The rows of a group lie close to one hidden flat surface of 10 dimensions, which passes through zero. Surfaces can cross.
Some rows, each with its group after it:
[ 38 -29  -2  42 -12 -41   3 -77  -5 -29  16  13 -26 -41 -32 -21 -22 -58
 -39  15  32 -22]
T
[ 28   2  -5  19  44  36  52   2  31  14   5 -40  11   0  15 -35  29  14
 -36  56 -33   2]
V
[-41 -44   0  27 -33  35   8  16  -7 -19   9 -15   7  23  47 -12  16   3
   5  -5 -23   7]
Z
[ 36 -22  17 -25  11 -25  -2  14  16  16  44  -6  33 -11  30  26 -54  -2
  -8 -23  27  40]
Z
[-74  34 -13   0 -44  19   0 -13  -1   2 -11  -1 -14 -11 -19  35  46   3
  10   6 -54  31]
V
[ 15   8  11  49 -18  16  29  17  -7  -7 -23  41   6   5  -3 -17   6 -44
  36  12 -12 -39]
H
[  4  37  26  -6  13  24  19  33   3  22 -15  22  13  16   9  10  -1 -12
  28 -20 -18  26]
G
[-46  18  -7  49   5  -9  42   8  14  -9 -14 -45 -23 -23  34 -41  34  21
   0  51 -46 -25]
V
[-33  47   5  23 -16   4   6   1  14   3  -4  16  -8 -13 -18  22  23 -11
  19 -14 -32  12]
V
[ 30   9   7  -7  -5 -14  11  12 -30  14  -8 -10   2  16  -1  -4 -29  28
  -6  -7   7 -17]
E
[-12  -1  19  33 -12 -29 -13  37 -11 -11   3  32  -9   7   9 -12  -6  12
   0 -65  14 -20]
W
[-32 -68   0 -14 -68 -16  -5 -13 -24  -6  30 -24  16  -5  36  24 -35   4
 -10   1  10  28]
T
[-45 -21 -10  -5 -13  37 -17   3   3  -5   8  -2  -3  27  -3   5  42  22
 -33 -33 -15  24]
W
[-27 -12 -27 -12 -35  -4 -12 -22 -16 -21 -24  16 -11  -2 -20  20   8 -31
  40  42   8 -34]
Z
[ 22   1  54  26  -8   7  17  23   9  34 -12  25  17 -17  11 -15 -22  -8
 -28 -38 -25  57]
H
[-36  25  16  20  29  -3   7  66  25  10 -13   9  -7   3  25 -23  29  36
   5 -31 -14  -3]
W
[  2  11 -18  40  50 -50   3   2  35 -19  35  -6 -29 -18  -5 -34  27  22
 -43 -21  29 -41]
G
[-35  46 -23  36 -33 -34  -9 -20   1 -21   2  14 -33 -18 -52  12  28   7
   7 -13 -13 -40]
H
[ 29  47  16 -31   0 -19 -15  -9 -35  25 -52  -7 -21  -4 -39  -7 -28  33
  -3   5 -10  -2]
E
[ 34 -56 -25  -8  -9   9  10 -33  -9   2 -16 -41   4 -12  -8 -30 -11  13
 -39  75  -4 -14]
G
[ 21 -10   8   1   2   3  10 -56   0   3   8  -4 -14 -11 -30 -10   8 -11
 -67  -3   9  34]
Z
[  5 -15  -8  -6  42  50   1 -10  17 -12   8 -10   3  27  10 -13  35 -13
  -3  12   2   0]
H
[-41   7  -9  -2 -21   0  -2  59 -19   1 -27  11  -2  26   9  -6  16  42
  29 -13 -10 -35]
W
[ 31  -9   5  42  66  19 -17 -16  39 -37  35 -26  -2  -4  42 -48   4 -24
   9  -2   0 -16]
E
[ 40 -13 -13  -6  41  12  19  36  39  14  37  18  41  19  10  15   4 -11
   8   5  26 -13]
W
[ 23  32   6  17  29  24  18 -42  -3 -10  13 -49  -6   0  19 -14   0 -10
   6  28 -30   9]
G
[-13 -43  21  -2 -15  21  16  -6 -52   1 -21 -34  -8  33  48 -40 -16  21
 -23  -5  -3  21]
W
[  9  -2 -12 -17  -1  49 -17 -35   9  -6  32  18   9  32 -31  35  26 -28
 -23 -39   5  32]
H
[ -3  -5  33  38  25  29  17  29  24   5 -26  27   0  -8  29 -42  22 -31
   4 -14 -21  22]
T
[-41  29  -7   9 -45   7  71 -37 -12  17  39 -31   1   9   1  47  21   4
 -39  16 -30  44]
H
[ -9  -5  28  -9 -13  12 -45  25 -34 -14  -2 -35   2  20  53 -12 -38  39
  31 -46 -23  18]
Z
[ -2   1  -2  47 -19 -20  15  22   9 -10 -19  58  -2 -12 -20  -8  12 -38
  31   6   7 -53]
E
[ 22 -23   3  64   1 -10  38 -26  -5 -50  37  -2  -1  -2  52 -20 -17 -70
  42  30  20 -50]
G
[  2  65  25 -21   8 -15  28  12  -9  36 -12   3   5  -4  -8  25 -20  13
   9  -9 -11  34]
V
[-14 -10  23 -26   5  33  15  43 -25  10  17  26  23  64  43  22   1   1
  18 -61  27  29]
T
[  3 -41  18 -13  26  24  -1 -16  28   7   0   3  18 -19  29 -12  -2 -48
  -9  18   8  48]
V
[ 13  23   6  22  -1   4 -42 -34 -29 -40 -23   0 -30  -1 -14 -26 -16 -19
  33 -11  -4 -33]
E
[ 23  -9  -9 -15  -3  19  -3 -32  -4   5 -13 -44   6 -10  -3 -11 -14  10
 -10  50 -26  11]
G
[ 50 -40 -11 -28  41  21  -1  30  20  17 -26   5  26   9   7 -24  -6  -1
  12  50  14 -25]
T
[-20  -4  42   0 -12 -26 -20  20   2   8 -17  38   2 -36  25   9 -37 -35
  26 -38   9  42]
V
[ 16 -15   8   9  13  31 -32 -16   7   5 -42  -8 -19 -11 -38 -54  26  26
 -58  -2 -32  14]
T
[  3  24 -20  21  27   4  19 -22  14 -13  37 -19 -19  17 -25  -2  41  15
 -42 -10   3 -20]
H
[-14 -24  50  -1 -31  24  21  23 -47  20 -40 -14   4  23  53 -30 -33  20
  -2 -16 -22  38]
H
[-14 -26  -6  10 -16   4  29  -3 -23 -14  63 -18   8  45  37  18  -1  11
 -29 -39  28   2]
E
[  1  43  19 -19  -6   9 -31 -25 -52  -7  -8  -6 -32  47 -32   3  -2  36
 -26 -76   7  13]
H
[ 31  -3  55  43  19 -27 -26   7  38   9  -5  34  -2 -59   6 -35 -32 -30
 -21 -47  -3  38]
W
[ 10 -19  13   3 -41   0 -21  16  -7   2  -9  27  20  -8  -2  13 -30 -14
  22 -19 -11   7]
Z
[ 14 -34 -15 -30 -23 -17  30 -25  -8  16  44 -15  24  -3   7  48 -29  -9
 -23  23  27  24]
Z
[ 33  38  25  28  15 -19 -31 -59   5 -19   0 -54 -22 -59  14 -26 -51 -14
  18  14 -48  23]
G
[ 29  -9  16 -24 -28  24  13 -37 -45  12 -15 -15   9  19  -3   8 -33 -14
 -11  11   0  31]
G
[  6   4  16   3  11   9  31  11  10  19 -29  12  13 -15  12 -12  -6 -34
  25  42 -15  12]
T
[-25 -19   4  39  15 -15  28  43  -8 -32  -4  12  -1  12  79 -31 -11 -30
  78  24  25 -66]
Z
[-56  34 -32  -9 -11  48 -16 -15  15  -6  19   1 -16  27 -49  33  81  16
 -32 -30 -30  18]
W
[-39   4 -30   3 -21  10  21  -7   4 -12  26  -7   8   9   7  38  26 -16
  30  29 -12 -14]
V
[  4   2 -25 -39  14 -34   5 -22  15   7  72 -20  13   0   1  60 -14   8
 -22  -7  41  21]
Z
[  9 -23 -25 -28  42  34  -4 -32  25 -10  32   4   6  20 -14  17  35 -31
 -22   8  30  11]
T
[-57   6 -12   9 -25 -37 -21   7  14 -19  13  16 -13 -34   8  33   4 -17
  38  -7   6  -4]
G
[  3  -4   9 -10 -50  35 -27  19 -19   8 -51  26  22   0 -19  14 -19 -16
  50  14 -40   4]
G
[ -8 -27  -3 -26 -27  -4   5  21 -30  14   5 -17   7  35   7   5 -11  52
 -31 -17  12   3]
V
[ 47  43  22  10  14  -8  30   0 -47   1   4   1 -11  43  -7 -10 -23  13
  -7 -35  21 -21]
H
[-26  40   8 -12  39 -55 -38  19  10   1 -42 -21 -36 -50  12 -26 -13  37
  34  12  -2 -10]
H
[  3 -16   2  15   2  -3  15   1  -9  -1 -28 -16 -11  -8  12 -42   0  11
  -8  36  -7 -22]
V
[-28 -16 -17  10   7 -29 -14 -28  41 -24  49  -1  -1 -42  19  28   2 -42
  10   6  20  15]
W
[ 34  44   7  -9  33 -37 -21  24  -8   1   4 -20  -8   5   4 -10 -30  49
  15 -32   9 -26]
E
[-30  14 -10  22   1  25 -38 -19  22 -27  17   3 -20  -2 -21   6  41  -4
  -3 -33 -25   8]
G
[ 37 -10  11  15  19  12 -39 -31 -10 -30 -32  -1 -15 -12   2 -41 -24 -34
  30  11  -2 -24]
E
[ 17   8  -8  26  34  -9  -3  -4  13 -17  26   1 -19  11 -14 -23  23  15
 -37 -30  18 -26]
E
[ 24 -56 -17  11 -21  35 -31  28  28   3   7 -11  33  -1   0 -19   4  31
 -14  11 -33 -10]
V
[-41 -36  15  30 -10  -3  -1 -11   9 -24  19   4 -10 -17  46  -9   1 -35
   2 -23   5  23]
W
[ 36   2  10 -23  24 -45  33  25 -11  22  36 -38  19  10  42  10 -52  37
  -7   6  31  -3]
Z
[ -3  39   4  -7   9 -21   7   4   9  13  21 -21  -2 -11  -1  21  -9  19
  -2  -7  -6  20]
T
[-45  -8   1  20  32  17 -18  40  42 -11  -4   6 -13  -7  23 -31  47  15
  -5 -19 -19   7]
W
[-31 -36   2 -12  -9  24 -25  -6  28  -1 -17  28  10 -28  -1   8  15 -47
   9   9  -6  40]
E
[-41   4 -16  22   0  33 -41  13  42 -16  -7   5 -10 -10 -21 -14  57  17
  -4 -18 -45   1]
T
[-37 -13   5 -10   1  -9 -10  10  26   5   8  27   6 -24   9  22   7 -27
  -1 -18  16  36]
E
[ 11 -29  10 -38 -16  -4 -24 -15 -12   9  33 -30  20   4  25  25 -40  20
 -22 -23   6  47]
Z
[ 32  25   1 -12  21 -25  20 -71  -2  13  19 -36 -20 -30 -26   4 -15  -1
 -54  22  11  30]
T

New rows, each followed by its group:
[  3 -12 -16   6  47  32  -8  -1  32 -23  36  29   6  28  -3   7  44 -34
  -5 -26  34 -11]
T
[ 53   7   3 -17  -6   7  40  37 -13  33  13   2  39  39  -2  22 -23  28
   0   6   1  -9]
V
[ 30 -10  -4  -7  17  11 -40  19  16   0 -27 -12  15 -15   8 -19 -22   9
  39  24 -20 -13]
E
[ -8  15  -6  49  -3   1   2  -4  31  -8  -1  16 -16 -23 -34 -20  40   3
 -31 -10 -24 -14]
H
[ -4  38  27  11 -23 -11  30 -11 -22  19  21  -9  -5   7  -3  17 -10  13
 -40 -44 -14  43]
H
[ 16 -13 -23 -32  40  -6 -52  13  34  -5 -29  -1   2 -26 -11 -20   3   5
  30  42   9 -26]
H
[-13  23 -51 -22  47   8 -17  26  38 -16  33  -4   7  21  -5  26  43  17
  41  17  16 -50]
T
[ 15  31  26   9   0  15  -1   1 -55 -13 -39  13 -17  45  -3 -21 -13   0
  28 -34   5 -25]
H
[ 12  10 -27 -19 -34  -8  -7   3 -45  -7  -5 -24  -5  33 -23   9 -16  54
  10   8   0 -50]
E
[  5  11 -13  13 -14  34  -6 -43 -25 -29  -1 -37 -12  21  -1 -13   6  -1
  17  28 -30 -19]
E
[ 28  61  44  -2  10  18  36 -24 -33  30 -42  28 -16  15 -28  -2  -7 -28
 -12 -21  -4  35]
T
[ 28  10  26  27  39 -22 -20   0  10 -14 -26  28 -15 -30   3 -39 -19 -41
  23  -3  15 -21]
E
[-23  19   7 -13 -14 -12 -31  24   4  15 -27   7 -16 -14 -22  -4   5  37
  -9 -24 -21  10]
W
[  1  55  27  15  17 -13  21   3  -9   1 -10  25  -2  -7  11  13 -19 -47
  59  -4  -1   2]
H
[-45 -23  -8  22   0 -36  -3 -23 -15 -39  -8 -10 -40 -23  34 -26   0 -22
  19  20  23 -27]
V
[  1  46  21   0  23 -12  28  28 -34  16 -14 -25 -21  40   7 -24   2  64
 -22 -34  -4 -12]
W
[-18  -8  18 -17  -9   3  22  28  -2  26 -18 -35  18  -9  50  -4 -25  29
  10  23 -29  36]
T
[ 26  15  22   1  32   7  19  12  33  31 -50  33  14 -41 -10 -18  -6 -53
  24  48 -10  17]
Z
[-28  55  -3  19  -2 -11  13 -29  -5  -5  27 -15 -31   6 -22  16  28  14
 -29 -32 -10   9]
H
[ -5  -5  -8  21  28  10 -72   8  23 -35 -29  27 -30  -7 -34 -45  37   4
   5 -29   2 -42]
H
[ 27  18  10   0  43 -62 -25  39  16  -6  -8  16  -2 -30  17 -16 -46   1
  46  -9  39 -39]
E
[ 43 -20 -12 -21  27  34 -21  -4  28  15 -37   8  15 -12 -37 -24  14  -6
 -17  39 -10  -2]
T
[ 43 -22  -8   9  -7 -21 -21  53   1   1  20 -20  17  17   7 -23 -32  75
 -13 -27  -1 -39]
V
[ 51  -9  -1 -27   9  12 -15 -24  28  24 -12   1  27 -36 -28   8 -24 -30
  -3  48 -14  28]
W
[-19  28  13  13  36 -47  40  12  28  15   9  22  -7 -32  22   7   2 -33
   7   3  31   6]
E
[ 20  38  33 -11  46  30 -31 -35  12   5 -20 -33 -16 -15   1 -30  -7  -3
 -11 -11 -35  54]
E
[-54   8   5   7   3 -43  65 -13   0   5  55  15  -9   1  23  38  17 -27
 -30 -24  50  25]
E
[ 10  51  37  36   7 -32  51 -41 -23  10  -8  21 -30 -17 -12  -9 -12 -40
 -25 -22  16  19]
G
[ -4   4  -5  41 -11 -29  62 -10  30  -1  52  32  11 -22   4  32   7 -57
  -5   5  21   0]
Z
[  3   8   4   5  37   1  13  11 -12 -18 -12   5  -3  17  39 -15  -6 -33
  66  24  20 -40]
H
[-47  -4  -5 -50  39 -50 -12   8  46  20   7  26  -5 -51   1  32  13 -17
 -11   1  49  37]
E
[ 25 -39   1 -41  34  13 -50   1  -4  -2  11 -20  -1  27   8 -18  -9  36
 -38 -36  29  12]
H
[-25  20 -12 -15 -37  33 -73   8 -31 -17 -29 -13 -18  28 -31  -2  14  56
  16 -41 -42 -12]
Z
[-20 -19  -4  34   0  23  18 -25  19 -13  16  16  -5  -4  -5  -4  39 -38
 -25   0  -4  10]
E
[-35  15   7  34 -23   4   4  -6  -1 -11  38  31 -15  21 -17  19  37  -6
 -37 -78   2  18]
E
[ 11  23   7  28 -15 -20  61  18  -7  26 -32 -20   5 -20   7 -24 -11  18
   2  59 -34 -20]
H
[-20  -5  30  27   9   7  -7  75  21   6   1  12  18   4  49 -18  -1  19
  21 -49 -22  13]
T
[ 20   7 -44 -41  36 -32  21 -33  21  -3  46 -43  17 -18  10  45 -18 -10
  21  72  35 -16]
W
[-32  -5 -11 -42 -59 -26   8  11 -30  26 -40  28   5 -11 -31  39 -12   0
  19  28  12   2]
E
[ -7  15  18 -25 -10  11   4  28 -33  19 -31  -6   8  26   8   2 -10  37
   9 -10 -12  16]
T
[  0  68  39  27  46  -2  -2  29  34  10 -14   6  -6 -25  18 -21   3  -6
  30 -25 -35  23]
Z
[-13   7   6  -1 -15 -49   1  48   9   3  60  -9  30 -10  46  43 -39  21
  32 -39   7   9]
T
[ -1  43  10   1  38  25  13 -22  -6 -13  23  -9 -18  34   8   9  20 -12
  -6 -35   9  18]
H
[ -8   9 -15   0   7  15  -2  30  45  15   0  34  16 -10 -22  17  33 -11
   9   1 -11   1]
Z
[ -7  20   9  28  39 -41  13  35  51   9  -3  14  -5 -46   9 -22  11  -1
   2   4   0  -8]
G
[  8 -14 -45  -6  44  -6 -39  -6  31 -36  18   5  -8   5 -15  -7  29  -5
  24  16  36 -63]
H
[ 21  17   2 -48  59  34 -40  -7  10  13 -32 -39 -15   8 -17 -34  16  44
 -29   4 -14  24]
H
[ 34 -16  19  34   2 -33  14  25  -4   9  10  -6   0  -3   6 -41 -24  44
 -53 -35   7 -14]
H
[ -6 -27 -26  20 -16  62 -44  11  33 -17 -21   2  10   2 -28 -23  48   5
  11  22 -51 -21]
G
[-69  47   8 -18   5  -3  37  30   7  27   3 -28  -5  -2  33  26  24  36
   4   0 -27  43]
W
[ 25   9 -24  -7   9  39  32 -12  -6  19 -27 -41   3  18 -30 -22  27  40
 -29  66 -40 -15]
V
[ 14 -18  11  13 -17  23  -7 -27   0   2 -37  29  -5 -15 -41 -24  13 -34
 -31   7 -11  13]
Z
[-20 -20  10 -38   5  50 -30 -22  13   5  34 -25  20  12  20  27   5  -9
 -22 -25 -18  86]
G
[-30  25 -28 -19  17   4  -1 -32  13 -17  60 -17   0  10   3  52  22 -14
   2 -13  15  18]
V
[ 17  -7 -38   4  32 -43  -3 -20  47 -24  93  -7  12 -23   4  44  -3 -24
  -4  -3  48 -17]
T
[ 32  33  -4   5 -42   4  60 -11 -29  31 -16  -5  12  13 -37  19 -13   6
 -11  41 -30  -6]
H
[  0 -54 -18 -23 -53  18 -25  31 -16   9 -41  42  18  17 -35   2   5  13
  -8   2  10 -23]
G
[ 15  27  12 -36  38 -17  19  12   2  28  11 -34   8   2  24   8 -19  32
  -8   7   7  25]
G
[-45  21   7  14  10  21   5 -39   8 -15  13  32 -26   1 -12  15  49 -51
 -17 -33  10  37]
V
[ 51  44  21   2  15  -4  20  -3 -22  14   1  16   4  24 -14   7 -22  -8
   4 -29  13  -4]
H
[ 47  27  27  18  56  13  35  -2  16  11   1  -9   2   7  14 -34  -2  -9
 -20   3  -3   4]
W
[  4  29   3 -51 -20 -11 -33 -20 -42  15  -1 -13 -12  13 -28  37 -24  32
  -9 -37  11  31]
H
[-15   3   5  -2  -7  43  12 -35   0   5   2   7  -9  12 -20   8  40 -20
 -43 -11 -18  47]
G
[  0  21   5 -24  39  -1  43   8 -19  15 -25 -43  -5  17  36 -24  -3  22
   9  45   3  -7]
T
[ -5  16  11  12  39   8  10   8  48  12  -9   9   4 -32   5 -12  21 -21
  -4  16 -19  27]
E
[  1  -9   0 -28 -33 -13  35  26  -9  48 -29  24  15  -3 -35  16   5  25
 -33  28   3   6]
E
[  0  -6 -19  28  -2 -17  38  38 -13  -7  12  -3  -4  34  11 -25  20  41
  -8   4  12 -71]
Z
[-10  30  20  19  10  12  16 -11 -11   3 -38 -17 -20  -9   7 -30   8  -7
   8  24 -31   8]
Z
[ 83   6  12  -4  -5  20  16 -11 -32  14   7  18  19  43 -32   1 -28  -4
 -22 -13  19 -13]
W
[-27 -40 -27 -31  -5 -18 -30  58  26  11 -17   6  21 -20  17   8  -4  27
  39  32   2 -25]
W
[-13   6 -22  -2 -51 -48 -14  -7  -6  -5  14  11  -2 -25 -36  38 -14   4
   9   4   5 -20]
H
[ 10 -10 -10   0 -26  23  10  28  -4  25 -18   5  15  19 -34  -1  15  41
 -30   9 -24  -9]
Z
[ 21  45  41  43 -35 -10  -2   7  -9  10  -8  17   0 -17 -14  -4 -29   5
  -2 -52 -48  19]
Z
[ 22  13  27  -1  26 -41  30  -1  -2  17 -13 -25   3 -32  39 -16 -51 -11
  17  35   7  10]
W
[-13  59 -20  26  42  -7  29  34  37  -4  30  19  -7  16  -9  17  50   4
  20 -17   8 -40]
W
[  2  28  19 -22  33  -8 -26 -43 -23  -9  15 -61 -29   0  22  -9 -24  32
 -23 -29   1  40]
Z
[ 18  61  28   0  12 -14   5  -2  -2  27 -44  -9 -15 -32 -23 -11 -17  14
   6  12 -33  17]
G
[ 25 -66  12  19 -31   2 -48  25  34   2  17  26  29 -33   0  -9 -25  -3
 -23 -35 -10  26]
T
[-30   7   7 -15 -25 -31 -39 -13  -1 -10  10 -11  -3 -36  18  31 -37  -7
  36 -15  -5  29]
G
[-10   7  23  30  30 -34  -2  57  41   7   3  41   8 -30  22 -12   0 -14
  18 -35  14   1]
G
[ -9  41  42  12  28  33  42  14 -16  19 -49   7 -13  19  18 -33  20 -12
   4  -6 -24  27]
T
[ 29  31 -17 -16  32  -2 -14 -23  19  -3  50  13   2  14 -41  39  13  -3
 -23 -36  34   5]
T
[ 46 -61  19  45   4  23  14  48  30  10 -11  44  36  -5  11 -42  -6 -20
 -12  -3  -7  -9]
E
[  1  13  -4 -32  19 -14  31  -6 -51 -10  17 -36  -8  43  52  10 -30  15
  28  10  33 -23]
H
[ 10  24  -1   3  -3 -61   3  22 -15   0  14 -28  -9 -11  11   2 -39  48
  18  -3   8 -39]
T
